The rows are grouped in 4 different ways at once. Each group adds its own fixed numbers to the row, and there is some noise. The rows also spread widely along 15 directions, which tell nothing about the answers.
Known rows, each followed by its group in each grouping:
[ -2  16   8 -33  10 -29  50 -35 -20  18   6  -4 -20 -39  14   3  20 -25
  51  16 -24 -10 -12  16  71  38  19 -65 -45   5  66 -14 -32 -13]
k559 A S (0)
[  1   8  58   4  -7  -4  50 -29   9  32 -25   4  20 -31   9  13   6   7
 -34  48  -7 -14 -11  -3 -11   0  12   1  -9 -84  26  52 -37  19]
k970 C M (1)
[-29  20  -9 -36  17 -23  23   9  19  33  39 -26 -20 -43 -10  25  13 -21
  17  40  11 -38 -16  40 -18  32  29 -18 -43  -2  13 -14  -9   1]
k559 C M (1)
[ 40  20  57 -61  -5 -45  83 -13  19 -22 -32  19  36   3  -1  28  31 -26
 -38  17  18   5  -9  41 -33 -11   5  61  13 -42  -2  25 -25  16]
k226 Z B (2)
[-36 -13  33 -23  12 -18 -33  19 -50 -23 -14  -5  18  26 -38  29   8 -12
 -21 -16  42  20  20   1  41   7   3  43 -23  -8  29 -28  40  13]
k226 G S (0)
[ 55  24  -3 -44   2 -49  18 -16  10   4 -45 -13  35 -26  22   6   8 -13
   8  10  30   9 -36  10  11  18 -21  21 -45 -51  42  22 -41  -1]
k249 G B (2)
[-48  11 -19 -29  25   6   3  -9  -2  34  20  17 -16 -22 -31   2 -18  -7
  20  27   4  -3  42  27  29  32   2   0 -64 -15   0 -36 -15 -12]
k35 F M (2)
[ -1 -10  -5  11  -8   2  24  -7 -19 -11 -15   2  -8   6 -48  -5  16 -10
   4  -4  -7   0  15 -31  39   2   2 -13  10 -18  24  31  -3 -10]
k249 Z M (2)
[ -2  15  -6 -16  -6   0  -1   5 -15   5  -5 -15 -46   5 -25 -15  17 -25
  41   4 -22   5  27  14   1  26   2 -25  -9  20   2  -3 -38  -5]
k970 A S (2)
[ 34  16   4 -52 -22 -44  33   2 -13 -58   9 -18  18 -46 -16  31  38 -36
  50  -2  34   6  13  46  44   1  -3  38 -20  33  19  -1  56  21]
k49 F M (2)
[-13  -6  -2  23  20  25 -38 -14 -18  36  46   2 -29 -43  -3  18  -1  23
   9  -2  14 -29  16   1  39  20 -36 -35 -52   8   3 -28  11   2]
k35 G S (1)
[-19  19  66 -35 -49 -16  42   3  27 -50 -29  11  17 -16  -9  44  28  -2
  37  34  50  20  44  54  35 -39   3  72 -46 -20  -1   7  37  22]
k49 F M (2)
[ 28  17 -19 -27   0   5   8   2  25  -1   1  21 -13  20 -15 -20  -3 -11
  12   2  -7   3  26  41 -22  -6 -20  15   0  24 -45 -20 -26  -8]
k226 F M (2)
[-19   1  32  17 -38 -10  21   1  62  24  -7  -8 -46  38   3 -25  59  17
  42  23 -12   6 -21  -1  -2  -9  33 -49   9   7  34  27 -52 -18]
k49 C M (0)
[ 18 -19  44  -3 -19 -27  52   4  39 -30 -17  28 -31  50   9   7  60  15
   4  -8  33  13 -11  -6   6 -21  10 -16  16  12  -3   6 -12   4]
k49 A S (1)
[ 12  -8  10  -4  15 -10 -34  -5 -32  -5  36 -14 -26  -7   5  -6  61  16
  25 -31  11   6  -4 -17  52  36 -23 -36  -4  16  43 -24  -4   6]
k249 G S (2)
[-15  20  51 -22 -21   7  -6  -5   3  22  47 -69   8 -53 -64  35  52   5
 -25  12 -18 -41  22  16 -39  10 -16  58  10 -31  24  46   0   2]
k249 Z M (1)
[ 55  12 -31 -31 -14 -43  24 -19 -13 -34 -23  -5  27 -23  -7 -16  15 -35
  52  -6  -3  16 -18   4  54  11  -3  -3  -6  14  49  18  -1  -1]
k226 F M (2)
[  3   7  28   2 -19 -21 -22  25 -19  15 -57  37 -37  71  13 -18  12  21
 -14  -1  32  53 -21   6  -3  42  24 -30  13 -12 -12   0 -10  22]
k226 Z S (2)
[ -2 -39 -50  -1  69 -22 -28  13 -34  16  58 -16  -3 -13 -38  12  22 -11
 -46 -30  40 -25 -27 -49   0  50  -6 -17 -11  -2  15 -28  23   8]
k49 G B (1)
[ 47  12  -8   1 -26  -1 -21 -11  -4  29 -58  10 -24  44  -7 -63  -9  13
  27 -18 -39  40   7   1  24  16 -19 -33  13  21  10   8 -61 -13]
k49 A S (1)
[ 21  10   9 -15  -4 -18  -1  14  31 -22   4  -1  39 -11  13 -11  18 -11
   7  18  -9 -15 -21  21 -34 -31 -13  36   6  -4  15   7 -26  17]
k559 Z M (0)
[ 24 -12 -23 -19  33  -6 -23  23 -18  -2 -27  12  22  27 -31  -3 -26 -24
 -55  -8  19  -4   2  -6 -59   5 -29  42   4 -27 -33  -7 -22  10]
k226 F S (1)
[ 41  -1  68 -45   0 -32  39 -13  11  -1 -49  -3  14  33   2  12  33   9
 -39  -5  39  20 -11   2  -9  11 -21  22   0 -52  17  13 -34  -6]
k559 F B (1)
[-13  14  30 -10 -24 -24  51  11  27 -23 -62  41  17  22  17 -14 -13 -14
  41  54 -10  16 -17  37  19 -37  40  -2  -9 -12  26  11 -28  18]
k249 G M (1)
[ -2 -17 -23  -3  37 -18 -27  36 -58 -26 -26  20  23  18 -15 -22 -39 -36
  -4   4   2  18  -9   2  13   8  19   0   8  16   9 -33  19  39]
k970 G B (1)
[ 42  -7  -8  20  11  -8   8  16 -24  32  10  -6   9 -29 -18  15  -7  -6
 -70  13   8 -37 -42  -4 -60  33  15 -26  34 -35 -15  34  24  31]
k559 F M (1)
[-16 -11   6  10 -13  -2 -12  15 -11   4 -48   2  13  37 -31 -16 -25 -13
  13   0  -3  13   2  -2  37 -21  11  -6 -16   5  38  -5  -9 -16]
k559 G S (0)
[ 16   6  -1 -14  12  -2  45  -1  27  24  35  22 -22 -25 -17  46  18  -1
 -43  13  45 -39   8  21 -36   6  -4   6 -17 -20 -58   8   6  -2]
k35 C S (2)
[ -4 -11 -34  14  24   2  -5  -9  21 -34  22  48   9 -28  32 -23  10  -3
  46  16   5  -7  -1 -18  31 -23 -30  -4 -37  -5   7 -21 -29  14]
k35 Z M (2)
[-34 -24 -26  42  -1  -9   6  17  27 -33  46  35  39 -25 -15  -2  19  18
   5  24  20 -16 -18 -47  21 -42  36  25  -8 -12  14  19  37  36]
k49 A B (1)
[-21   2 -21  -8 -13   8 -14  11  -6 -27   6  18   6  13 -56 -38  23   1
  18   7 -17  21  32 -30   6  -3  13  29  24 -21  -5  11 -12   1]
k559 F M (2)
[ -3  -3  13  -8   4   1  20  13  -7 -16   1  33 -15  20 -17   8  -1  -6
  -1   8  13   3  16  27   6  -3  11  -3   9  20 -29 -23  23  16]
k226 F M (1)
[-46 -15  36   4  11  16 -48  35 -25 -13 -20  -1  -7  34 -11 -13  -4  -4
  19   3  -5  20  38  21  11 -14 -21  10 -15  10  21 -37 -23  12]
k249 F S (2)
[ 36  -3 -23 -13  -4   0  45 -22  20  14 -25  26  -7  31 -43   2 -18   9
  -2 -18  27   0  19  -7  59 -12 -14  -5 -24   0 -15   0   3 -39]
k249 G M (1)
[ -3  -2   8  38 -20   2 -19  37  -5  16  -6 -14   3 -14  -4   9 -12  -6
   1  24  -2 -23 -24  35 -18 -12  15 -18   4  18  17  25  29  31]
k249 Z M (2)
[-31  -6  11  23  19  17 -19  11 -30 -27  21  41   1 -37  14  13  12   5
 -13  24  20 -10   8 -28   1   0  -8   2 -24 -64 -13 -10  -5  43]
k559 G S (2)

New rows. What belongs after each?
[ -9  -7  13  34   9  13 -45   1  12  38  -2   7 -19  -6  38   3 -13  18
  22   4  20 -13  -8  23  24  -3 -41 -38 -63  20  16 -29 -13   0]
k35 Z S (0)
[  7   5 -21 -16 -14 -21   4  26  29 -10  -6 -11 -35  30 -35 -25  28 -22
  25   7 -16   1  -7  11 -49   5  19  -5  26  26 -11  12 -33   1]
k49 A M (1)
[ -4  14 -33 -19  14  -5 -47  16 -31  -6 -19  11 -41  42 -34 -48  -1 -12
  24  -6 -17  38  15 -12  -9  38   0  -8  11   8 -21 -20 -44   6]
k226 A B (1)
[-25  10  42  -4   3   9 -22   7 -14  -1  16  23 -16  -9  28   5  15  16
  19  13  15   6  19  34  29   5 -12  -9 -37   1   6 -45  -3  26]
k559 G S (2)
[ 10   2  41 -10   0  -7 -17  10 -21  25 -10 -23  -5  11 -11   0   7  -6
 -30  -2 -24  -4  -4  31 -38  14  -4   4  19   6  16   4 -25  16]
k226 A S (1)
[-17 -12  -5  11   7  -5 -28  28 -37  23 -15  -1   2  24 -38 -13 -10  -3
 -27  -1  -4   4  -6  -8   8  22  24  -9   8  -9  25   1   2   9]
k249 G S (2)
[-25 -12  34  -4  12 -14 -19  16 -16  10 -48 -10  -8  34   4 -18  -5 -20
   3  15  -4  24  -3  16   4   6   3 -15 -12 -10  38 -14 -39   6]
k49 C M (0)
[-29  20   7   6 -27  14 -10  21  20  22 -11  16   2   5 -32 -14 -16   8
  -1  37 -18  -9   6  17 -35 -16  25  21  -2 -20 -14  15 -21   9]
k559 G S (1)
[  3 -10  25  33 -40   9  -2  12  17 -32 -26   5  11  14 -10 -30  18   7
  34  18 -23   6  -8 -18   2 -45   1  -3  29  -2  26  34 -16  10]
k559 F M (1)
[ 17  -4  27 -12  -6 -13 -24   4   6 -12   5 -11  14   5 -15 -20  46   6
  -3  -1 -11   9  -1  -9 -24  -2 -16  29  29 -17  19  18 -26   6]
k35 F M (0)
[ 21  -5  -4   1  -6 -12 -18   4   4   5  14  -5 -12   9 -39   8  48  13
 -28 -22  30  -8  -8 -42 -19  16 -15  13  14 -19 -12  29   1  -8]
k35 Z S (0)
[ 44  18  49  -8 -54 -18  53 -19 -54 -23 -44  18   4  -2 -45  -8  23  -7
   0   2 -26  39  19   2  54  11  39   6  61  -7  17  63  29  19]
k35 A B (2)
[ 14 -17 -39 -36  32 -29  39 -16  23 -16  25  14  52   8 -51   5  26  -1
 -21 -26  37  -8   6 -43  42 -15 -12  53 -21 -22  20   2  -1 -24]
k249 Z B (2)
[  5   1  10   5 -42 -13  32  17  14  -5 -32  -7 -13  19 -59  19  20 -22
  -5  12   9  -8 -12  -4 -27 -17  31   8  24  -7  -6  52   4 -14]
k35 G S (0)
[ 21  -2  13 -18  31  -3  -6 -17 -38   1  32  20  54 -44  11 -10  -3   6
 -28  -5 -23 -13  10   7  34   3 -21  26  -2  -9  31 -28   1  33]
k559 A S (1)
[-28 -51 -62  47  38  15 -23  42 -33 -18 -27 -10  17  17 -57 -19 -68 -53
  -3  -1 -14 -25  -7 -34  -5 -37  -2 -18 -13  27  19  -7   0  -1]
k559 A B (1)
[ 12 -21  34  15  19  11 -15  10   6 -11  -4 -27   4 -21  17  29  -8 -12
   2   5  23 -36  -3  31  -8 -36 -58   3 -40   5  19 -18  -6   9]
k249 G M (1)
[ 59  22  33 -12 -31  -4   3 -22 -29  27 -45 -37 -20 -25 -29  11   9 -12
  -9  -5   1   7   6  14   0  29 -33  -5  -4 -26  11  48 -20 -12]
k35 G B (2)
[-41 -19  -1  35   0  27 -21  30  32   3  21  37 -15  46 -35   4  15  33
 -18  -2  29 -11  24 -26  -7 -37  -3  14  -2  -3 -37  -7   6  -6]
k249 Z S (0)
[ -3 -33   2  28  37  31 -29   4  11  20  23  56 -11  33   8 -12 -23  41
 -28 -13  31  -1  29  -1  30 -20 -36 -12 -16  20 -41 -54  11   4]
k35 C M (1)
[  6  -8 -24  12  15  -2  30   5   4 -27  22  69  26  -6  -9 -31   8  -7
  -4  21 -21  -4  -9 -19   3 -24  29   7  34  -7 -13   3 -11  25]
k35 G B (2)
[  0 -32 -24  21  29   6 -20  20 -11 -28  22 -12  -2   2 -25 -14  16 -18
   4  -8  -7 -23  -5 -33  -5 -19 -18 -12  21  13  15   1 -13   6]
k249 C M (1)
[ -9  28  52 -47  -6 -12   3  -7 -53  -1 -42  25  30  15 -17 -36 -22   0
  14  13 -44  58  48  45  59  18  25  38   9   1  29 -21  -7  29]
k970 A B (1)
[  8  -6  38   3   2  -8  -4   5 -41  19 -21  -6 -12   7 -13   1  17   5
 -27   2   4  11   1   2  13  38   4 -28  13 -33  24  13   0  14]
k249 F M (2)
[ 19 -26 -16  -8  43  -3 -23  17   7   1  63  17  12  32   1 -33  31   7
 -16 -35 -11 -13  -4   6  -2  -5 -11  -4  31  63  10 -59 -13   8]
k970 G S (2)
[ 24   6 -18  32 -16   6 -22  23  20 -19  14  15   8 -39  20  -1  -1  -6
  22  29  13 -23 -13  21 -27 -32 -10   6   0  10 -28  19  12  37]
k35 C M (2)
[-28   6   8  -1 -21   5  -6  17  32 -26   4  25 -31  40 -34 -39  31   3
  51  16 -24  20  19  -1  -5 -27  23   8  26  29 -11  -5 -36  -5]
k35 G B (1)
[  1   9 -29  17  -9  11  -4  12  33 -46  29  22  -3 -30 -11 -12  16 -17
  58  21 -14 -21   7  -2 -16 -45 -20  20   0  28 -28  10 -16  13]
k35 Z B (1)
[ 25  14  55   8 -13   1  29  21  12  58 -18  53 -32  23  32   1 -16  25
 -39  34   3   7 -10  88 -36  23  34 -49  23  15 -49 -10  10  31]
k35 F M (2)
[ 45  16 -13   7 -19  -3 -13  -9 -23   4 -53   4 -18  -1  -6 -37 -11 -18
  34   5 -25  27   3  -1  16  19 -16 -33   1  -3   3  21 -36  -1]
k49 F B (0)
[ -4 -11  33  -2   9   0  17   6  -9   1  32  17  -7  -6 -16  26  29   3
 -16  -1  16 -15  14  14  11   0   3  -2   6  12  -8 -14  24   7]
k35 F S (0)
[-35  -1  23 -17  -1  12  23 -17   7  -9  -3  34  -2  26 -40 -25  18  16
   6  10 -14  15  35 -26  39 -10   8  17   0 -38   8 -10 -35 -12]
k559 G M (1)
[ 12 -11 -25 -30  13 -35  16   2   7 -18 -17 -21  20 -14 -29  28   3 -38
   8  -4  36 -18 -11  -1  12  -7 -18  29 -48  -3  25   0  -1 -10]
k49 G S (1)
[ 94  -3  -6  29 -29  -4 -48   6  19  11   7 -12  15   1  29 -13  14  43
  16 -40  29  -3 -27   5  20 -13 -47 -16   5  54   5   8  32  14]
k970 F S (1)
[ 24 -20  11  -7  11 -15  36   8  11  12   5 -11  13   8 -33  18  24  -9
 -50   0  25 -21 -11  -8 -36   9   5   8  16 -28   0  25   0   2]
k970 F M (2)
[ 17  -9   6  21 -27  -5  -8   5 -35 -10 -11 -37 -10 -21 -55 -11  22 -19
   4   3 -35  -8  -8 -27 -13  13  10 -10  45  -2  30  61   1  10]
k35 A M (1)
[ 29 -10 -35   1  -9 -24  -6  -9  22  13  31 -77  -2 -29 -30  17  46 -15
  39 -28  30 -33 -24 -25  27   4 -25 -17 -37  31  60  27  -3 -31]
k970 C S (2)
[ 21 -12  28 -16   0 -17   6  15 -50 -12   4   2  11   4 -32  14   5 -16
 -17 -22   4   7  17  37  38   7   8  14  22  49  17 -16  54  21]
k35 A S (2)
[ 24   7  26  -1  -3   4  18 -26 -12   6   5  22 -20 -31   7  15   4  12
  11   6  16  -4  11  19  48  12 -17 -22 -25  -2  -5  -8  18   7]
k35 G M (1)
[  9  -8 -27 -10  25 -27  28 -12   0 -27  22  26   2 -21  -2   0  43 -16
   5   1  22  -2 -14 -36  17  17  -5  -4 -16 -29  10   4 -18  13]
k49 Z B (2)
[-10  24 -12 -36  10 -20  -7  -1   2   0   3  25  11  -8  -3   1  -1  -7
  11  19  17   6   6  20  10  15   7  26 -34 -23  -7 -23  -8  10]
k226 G M (0)
[ 43   1  33  19  -9  18  14 -11 -52 -34 -26  23 -20 -21   9   9   4 -12
   6  -4  13  12  29  -3  48  -6 -32 -23   6  -9 -17   9  15  23]
k559 C B (2)
[ 26  19 -11  -3 -41 -22 -18  13  47 -22 -21 -16  49 -11   1 -36  12   5
  42  25 -22  -1 -34   6 -19 -46   1  44   7  -3  36  43 -32  12]
k249 G M (1)
[ 21 -42   1  22  39  18   2   1 -25 -26  33   0 -28  -1 -17  -3  32 -17
 -21 -30 -14 -35   6 -40 -11  -6 -42 -37  28  15  -2 -17 -29   3]
k559 A S (1)
[-14  -6 -13 -28  47  -7  -5   6 -20 -22  22  19 -21 -17   2  20  12 -17
   6   0  34 -16  11  -9   9  22 -25  -6 -46 -21 -14 -51 -16   9]
k559 G S (1)
[-43  -4  32 -32  36  -5   1  18 -13  32  11 -11 -11  10 -36  26  10  -9
 -50  18  12 -17  17  14 -34  25   8  23 -10 -38  -1 -14 -25   5]
k249 C S (1)
[-25 -21 -44  36  -6 -11  -2  30  70  -7  31 -10 -10  -1  -4  18  29   5
  27  12  63 -38 -43 -27 -15 -30   5 -19 -47   9  11  10  11  -6]
k559 Z M (2)
[-12  -8  -2  12  -2  -1 -19  30  14   2  -2   7  15  15 -23 -26  -4  -3
   5  21 -17   3  -7   9 -31 -22  16  18  20  14   0   5 -14  13]
k35 F B (1)
[ 30 -26  17  44 -12  22  19  10  -2   2 -45  23 -33  53 -42  19  -2  10
 -38 -21  44  -2  11 -35  11 -24 -14 -29  16 -16 -40  28  14 -19]
k249 G B (0)
[ 30   6 -52  13  15 -30 -40  29 -11 -44 -66  46  36 -14  49 -13 -46 -10
  37  32  55  28 -34 -16  15  -9 -18  10 -56 -42 -12  -1  -2  46]
k249 F B (1)
[  8 -33   9  70  -5  35 -29  20 -31   5 -12  30 -22  25 -33  -6 -19  20
 -36 -12  11  -1   6 -35   3 -13 -12 -27  34   9 -34  20  33  18]
k35 Z B (1)
[ 52  25  34 -16 -34  -3  74   1 -10   2 -32  33 -28   4 -21  22  -9 -10
  -1  18   0  -1  22  65  16   2  23 -25  30  23 -48  17  37  12]
k249 F M (1)
[-12  -8  54  36 -17  18  33  -6 -30  -6 -23  30  27 -29   4  -3 -14  -3
  -8  42 -31   0  14  12  26 -21  21 -11  11 -40  26  29   5  41]
k970 F M (2)
[ 73  18 -10 -33  14  -5   0   2 -24  -4  -3  27  17  -9   0 -13 -10  -8
 -25 -14  -6  -2  17  46  -5  10 -35  26  23  15 -37 -16   6  20]
k249 Z M (2)
[  2   4  20  -2 -11 -10 -53  24 -38 -26  -7   9  30 -20   6 -14   1   0
  19  13   3  29  12  28  19   0  -5  35   3   6  17  -8  32  46]
k35 F M (2)
[-46 -10  41  38  -1  31 -30  27  18  15 -32  31 -27  32   2   5 -15   8
 -16  34   9  -5  15   7 -48 -30 -12  -1 -24 -40 -30  -5 -44   9]
k35 G S (0)
[ 31 -13 -44 -29  -2 -42  53   5  -3 -32 -27  -3  30   4 -69  20   4 -49
 -20  -8  30 -11 -10 -24   4 -15  19  41  11  -8   0  41  20  -9]
k49 C S (1)
[-31   6   7 -24   2 -14  17  24   9  -8 -26   6 -24  22 -27  10  -8 -19
  13  25  20   2  12  26 -12   2  20   1 -24  -2 -16 -15  -5   6]
k559 A M (1)
[-36  -7 -15  31  -3   8 -12  24 -31   3 -52  29   6   6 -45  -8 -44 -19
 -19  36   4  14   9 -22  -7  -1  21  13 -12 -50 -12  33  -4  18]
k35 Z B (2)
[  5   2 -38  -8  -2 -22  65  -7  47 -22   0  20 -16   6 -27   4  26 -18
  38  14  25 -12 -16 -33  11 -12  22 -14 -19  -6  -7  25 -18 -14]
k970 Z B (1)
[ -8 -15  19   1   3   0   9  18   5  20  16 -10  -1  24 -49  14  28   3
 -45 -10   5 -20   4   0 -26  -4   3  13  21  -1   7  14  -2  -7]
k249 Z S (2)
[ 13  -5 -90   5  -3 -13 -77  40  -6 -57  28  15  16   2 -62 -27  27  -2
  15 -20  34   8   4 -66 -19  -5  -6  61  19  -2 -37  14  24  14]
k35 G S (2)
[ 23   3  11 -17 -22 -28   8  -5 -34 -26 -59 -25 -15  23 -17 -17  16 -29
  54 -13  -1  35   3   1  59  16  -7 -24  -4  20  52  13  -9  -4]
k970 Z M (2)
[ 17  -6  19  55 -32  13 -15  15 -43  32 -60  20  -8  18 -23 -16 -30  12
 -40  14   2  27  -6 -14  -1  22  20 -32  24 -38  -9  49  15  27]
k49 F B (2)
[ 35 -16 -12 -12  11 -28  -7   6 -13 -31 -36 -15  16   5   3 -24   7 -28
  27  -5   5   9 -26 -18  12   2 -23 -14  -5  -1  44   0 -25   2]
k559 F M (1)
[-10   9 -35  17 -12   4  -3  18   3 -11   3  13 -13 -27 -17  19 -10 -16
  29  18  22 -25   0  -2   9 -13   3 -11 -36   2 -21   6  20   5]
k559 Z S (0)
[ 19  11  -9 -18  20 -29 -27  25  -9   5   1  13  30 -21  24   1 -17   2
 -13  20  22  -5 -29  34 -11  14   4  15 -19 -11   6 -20  16  41]
k249 G M (1)
[  4  -7  13  40 -19  34 -31  17 -15  10 -16 -46 -71  -7 -39  27  19 -12
  15  -6  16 -22  23 -11 -28   7 -47 -40 -18 -12 -18  34 -23 -15]
k249 F S (2)
[  0 -49  30  31  28 -21   7  33  -2 -25  -3  -9  13  31  20   1  28 -27
 -17  -4   8 -20 -49  -8 -19 -24   8 -37  27  25  51  -5   0  23]
k970 Z M (0)
[ -8 -13  46  47 -35  16   5 -22   3  28 -20 -24 -14  -5 -17  22  32  19
 -13   4  14 -11  -9 -44  23 -12 -10 -26 -13 -48  39  61 -15 -16]
k226 C S (0)
[-41  -5  16   2   3  11  57  27  20 -14  -1  62  23   7 -52   5 -16 -17
 -49  63 -19 -21  20  12 -72 -38  52  52  37 -50 -57  24  -6  31]
k35 F M (1)
